Each new row is followed by its nearest point in the smallest flat space through zero that holds the last named rows.
In the rows, zero is written as 128.

q_129, 5 rows:
[[130 124  89 137 150 106 131  86 108 164 176 153 105 139 141 158 128 129]
 [ 62 115 122 162 130  98 164  86 122 146 135 114 111 104 148 113 206 143]
 [147 101 143 143 125 101 137 111 104 148 137 133 154 147 155 164 189 172]
 [105  97 101 125 160  96 188  78  85 170 175 163 111 105 134 126 147 126]
 [132  97  74 145 147 124 147 102 110  87 154 118 112 145 184 152 151 148]]
New rows:
[121 166 135 120 127 130 121 130 144 129 127 164  92 151 127 112 146 108]
[115 146 125 133 126 128 114 124 140 141 130 127 116 126 118 125 121 117]
[116 130 142 108 135 127 109 117 121  81 128 156 126 139 127 128 143 128]
[131 124 125 128 128 132 130 132 128 114 124 123 130 130 135 128 129 131]
[110 131 107 103  93 149 123 105 115 124 150  99 129 136 117 146 150 116]
[120 131 118 137 129 126 124 120 132 126 132 123 119 131 136 131 135 129]
[129 123 126 120 131 133 148 119 163 160 139 127 117 140 137 126 112 123]
[125 133 122 127 132 125 127 121 127 140 137 135 120 126 122 129 119 121]
[130 125 150 146 148 176 109 134 142 127 128 123 115 136 126 156 146 124]
[132 137 129 136 121 131 109 132 138 124 123 119 129 139 132 137 132 133]
[141 135 148 109 111 138 129 113 135 140 132 132 135 173 112  76 100 131]
[137 135 141 116 125 133 123 140 131 136 122 135 134 125 110 122 107 119]

q_256, 5 rows:
[[138  98 112 124 128 136 102 156 114  82 118 149 126 122 148 138  97 117]
 [134 139 120 123 131 147  59 111 179 141 125 103 129 147 151  65 112 116]
 [147 135 129 101 140 142  82 139 109 127 124  84 143 133 153 149  95 102]
 [ 96  93 116  99 151 141 116 181 127 158  69  66 118 101 142 124 137 153]
 [119 129 110 140 145 158 125 147 142 130  96 135 168 112 133 102 135 112]]
New rows:
[ 85 136 129 110 139 116 123 130 122 111 117 125  73 135 115 112 122 164]
[115 104 129 120 120 111 126 133 137 131 125 121  87 129 128 120 133 158]
[123 123 119 101 130 112 124 131 145  78 103 144 133 107 152 113 140 153]
[121 104 116 132 127 131 121 145 135 109 114 145 118 121 134 115 124 136]
[126 147 149 127  73 134 119 122 154 183 130 161 147 144 117 128 120 113]
[132 152 134 138 125 129 130 103 143 141 143 132 138 138 121 112 136 121]
[ 73 105 135 156 107  82 124 112 114 162 132  80 114 130 132 158 127 110]
[122 128 141 112 127 113 136 126 118 151 132  95 106 130 123 146 135 146]
[105 128 119  86 148  96 156 111 141 134 146 150 151 139 122 150 122  76]
[136 144 134 133 128 128 142 119 116 128 139 135 144 130 122 144 129 116]
[110 129 118 133 129 111 143 144 133 127 170 117 130 118 150 144 135 123]
[129 128 132 126 126 122 137 127 119 129 132 127 124 128 125 140 129 131]

q_84, 5 rows:
[[104 133 116  94 154 110 120 127  77 105 151 115 117 131 159 197 179 125]
 [ 66 124 111 143 123 112 164 132  50  73 181 144 105  80 206 120 132  94]
 [114  99  73 110 136 145 125 163  95 112 194 135 133 164 197 156 150  93]
 [ 93 118 128 112 104 103 164 105  64 121 178 170 127 109 171 115 183  61]
 [ 50  91  91 131  90 103 178 151  75 124 162  86 117 127 172 149 155 127]]
New rows:
[156 141  95 131 140 134  93 133 135 163 144 112 109 129  93  90 158 146]
[147 126 128 123 128 135 118 129 149 144 120 128 136 146 112 128 129 131]
[156 164 142 134 104 132 139 115 142  94 132  94 151 114 144 120  96 112]
[131 136 134 142 132 133 127 128 133 116 123 134 124 113 130 112 105 132]
[151 150 127 108 151 123  92  90 133 142 149 117 161 111 114 124 129 133]
[151 142 142 116 145 130 109 115 135 129 120 142 131 130 115 137 137 125]
[150 162 153 155 127  99 103 132 134 146 150 160 157  99 110 148 134 164]
[143 146 148 124 141 125 116 112 133 125 112 137 126 117 111 130 129 132]
[150 143 145 159 101 105 104 153 116 151 124 118 130 145 114 128 106 100]
[135 125 130 132 121 132 129 128 141 138 123 130 133 133 118 116 122 128]
[164 150 132  98 141 113 138 165 146 146 115 124 156 104 122  91 110 149]
[145 133 136 136 129 136 121 127 150 134 114 131 131 128 112 113 110 136]

q_718 (5 x 18):
[[119 146 143 132 141 110  99 171 148 195 126 134 152 164 133 137 129 145]
 [ 96 156  99 111 166 131 118 161 155 181 164  97 126  91 118  99 103  95]
 [155 148 101 108 160  98  66 101 191 171 135 102 137  55 116  66 115 133]
 [110 140 106 148 120 116 120 164 129 144 125 105 107  99 147 101 135 149]
 [157 118 117  99 180 121 123 155 135 133  89 109 107  61 178 117  70 175]]
New rows:
[119 183  94 147 138 118 125 131 129 117 115 106 110 148 132 126 131 130]
[115 135 119 140 119 125 127 143 127 134 132 119 120 122 131 118 137 130]
[167 128 134 117 129 140 124 120 132 136 132 112 136 125 120 134 128  92]
[135 127 130 114 139 132 125 109 137 128 136 131 137 127 115 129 121 113]
[134 126 117 183 135 106 132 157  75 136 129  73 134 106 146 109 109 142]
[113 132 111 144 122 123 133 163 118 130 120 110 104 105 152 114 128 149]

q_461, 5 rows:
[[124 109 115 150 144 164 176 156 118 118  89 143 110 144 107 117 132 134]
 [146 107 125 109 155 151 152 131  98 137 147 133  93 132 129 163 168 135]
 [ 97 130 155 153 146 168 142 128 176  91 159 129 107 164 143 145 151 142]
 [105 125 143 107 125 127 144 144 132 105 122 150  91 163 138 148 115  66]
 [ 90  69  95 130 133 146 107 119 106 158 152 107 130 157 141 133 119 149]]
New rows:
[153 139 147 156 147 136 164 105 148 151 164  99 112 103 115 122 160 109]
[149 144 142 130 141 137 137 123 136 121 143 128 122 115 127 140 158 147]
[110 123 108 137 160 100 105 101 105  91 147 119  93 144 151 118 165 111]
[119 119 133 116 133 131 121 122 128 128 152 126 114 141 141 148 136 121]
[113 138  96 150 102 116  92 131 140 120 160 104  94 144 108 143 158  91]
[113 125 136 118 125 124 114 121 136 125 149 126 121 142 142 141 126 115]
[ 93 127 146 102  99 157 138 127 143 126  92 131 118 112 143 135 135 121]
[119 130 133 129 127 131 136 135 135 117 121 135 120 139 128 128 122 113]
[ 90  93 162 141  96  94 147 120 153 118 125 121 129  91 123 132 112 165]
[117 133 129 143 122 128 117 123 145 124 129 121 144 129 130 115 119 140]
[104 162 146  96 164 126 111 119 129 124 135 165 134 155 159 101  96 105]
[111 137 141 119 116 114 117 127 143 115 132 133 124 142 139 132 111  96]

q_645:
[[101 115 121 112 123 122 106 111 150  97 128 101 127 143 160 118 133  99]
 [ 92 121 154 106 110  88 116 109  97 142 141 128  91 144 147 147 141  96]
 [128 148 131 157 129 101 100 160 147 123 119 119 172 125 176 124 132  83]
 [137 126 191 111 125 105  98 130 135 137 110  61 114 145 120 135 122 146]
 [130 147 143 155  73 128 133 101 115  90 141 127 116 145 161 121 152  90]]
New rows:
[186 126 109 138 104 134 153 114 109 125 154 155 132 110 187 162  74 147]
[143 143 119 152 114 140 147 130 116 126 135 156 133 121 126 126 134 126]
[ 90 148  98  99 170 112 155 124 131 148  93 115 169 149 114 181 129 131]
[110 113 112 107 162 116 118 144 135 151 124 134 136 120 124 134 117 131]
[ 94 165 124 109 143 165 114 162 150 101 129  90 158 121 131 138 128 117]
[127 124 118 127 142 132 111 138 159 112 117 105 152 128 142 116 122 123]

q_472:
[[124 113 132 107 134 204 119 182 150 152 113 158 115 128  89 124 125 132]
 [ 92 129 124  83 184 129 145 126 121 125 131 141 137 120  82 131 116 133]
 [ 99 125 151 139 134 132 126 160 104  55 183 116 123  98 117 161 152 120]
 [131  99 124 139 131 150 108 184 119 141 170 119 125 150 138 133 132 151]
 [106 120 108 152 157 155 128 139 186 121 149 115  96 134 159  98  67 132]]
New rows:
[111 140 176 148 106 117 108 174 113 128 122  83 101 120 124 125 118 155]
[131 120 134 144 115 137 118 151 124 115 148 121 123 128 138 136 137 130]
[151 144 122 142 155 155  99 110 131 123 123 146 157 140 137 150 131 125]
[132 128 128 127 124 131 127 128 129 134 122 131 128 129 127 127 130 128]
[158 158 120  87 150  61 107 117  99 118 154 123 142 124 156 164 131 120]
[127 131 126 123 137  72 134 102  90 121 146 112 150 133 135 141 143 135]

q_212:
[[153 119 131 118 182 187 126 104 125 122 178 164 115 143 127 117 154 119]
 [127 153 146 153 146 122 121 142 108  80 143 137 122 118 125 132 114 122]
 [151 169 106 139 131 121 177 106 158 103 164 128 108 111 120 102 132 134]
 [123 133 138  96 117 122 156  93  95 126 142 171  81  88 139 150 125 124]
 [120 180 144  93 174 152 146 137 146 121 166 140  82  88  95 101  79 104]]
New rows:
[119 107 128 127 143 134  84 148  85 137 134 124 136 136 151 104 155 115]
[125 104 141 132 142 146  97 137 109 129 123 135 142 147 134 139 136 124]
[116 143 137 105 139 169  92 125 139 122 168 103 132  96 124  93 151 131]
[133 135 130 119 159 155 124 132 142 132 147 130 124 132 115 112 122 119]
[119 137 134 121 123 145 124 119 111 109 103 137 107 134 112 119 138 127]
[126 128 135 125 131 130 126 127 118 124 131 137 122 123 129 133 125 125]
[136 160 157 119 178 114  74 130 107 132 125 123 125 135 107 156 125 121]
[116 129 152 128 154 142  98 151 109 116 129 135 128 129 121 134 110 115]
[168 109 146 165 141 150 125 132 130 132 122 149 112 138  99 116 111 116]
[133 129 133 133 150 146 118 132 128 120 141 132 131 137 124 122 131 124]
[108 132 123 112 121  93  77 170 162 119 135 138 148 155 148 159 146 120]
[120 117 134 141 125 123 104 148 123 128 109 114 149 142 129 134 125 129]

q_260:
[[ 50 114 157 119 149  78 103 138 146 206 164 142 131 138 191 168 103 162]
 [110 153 137 102 157 108  99 160 187 154 121  85 149  63 158 111  82 141]
 [ 65 183 103 118 141 127 128 152 162 158 116 110 155 113 141 107 131 128]
 [ 74 166 154 134 120 110 157 165 143 105 190 133 143 116 164 146 104 121]
 [ 92 132 136 100 128 131 175 149 110 146 141 112 153 124 184 104 121 106]]
New rows:
[126 143 163  98 104 149  93 107 155 120 144 144 165 117  94 131 126 112]
[133 141 128 136 128 126 118 133 144 113 131 127 126 117 115 132 122 132]
[131 129  95 149 121 122 165 112 133 154 105 116 117 101 103 115 165 135]
[129 137 105 127 129 142 127 121 126 136 101 124 131 135 111 112 147 124]
[107  98 163 132 102 156  91 161 132  94 154 133 106 146 142 113 103 126]
[133 121 149 133 123 119 132 134 127 110 155 134 123 124 137 144 113 129]
[142  95 152 102 144 117 156 166  97 138 147 156  95 145  90  95 127 142]
[144 102 138 126 122 130 139 119 105 125 134 134 122 139 136 132 129 123]
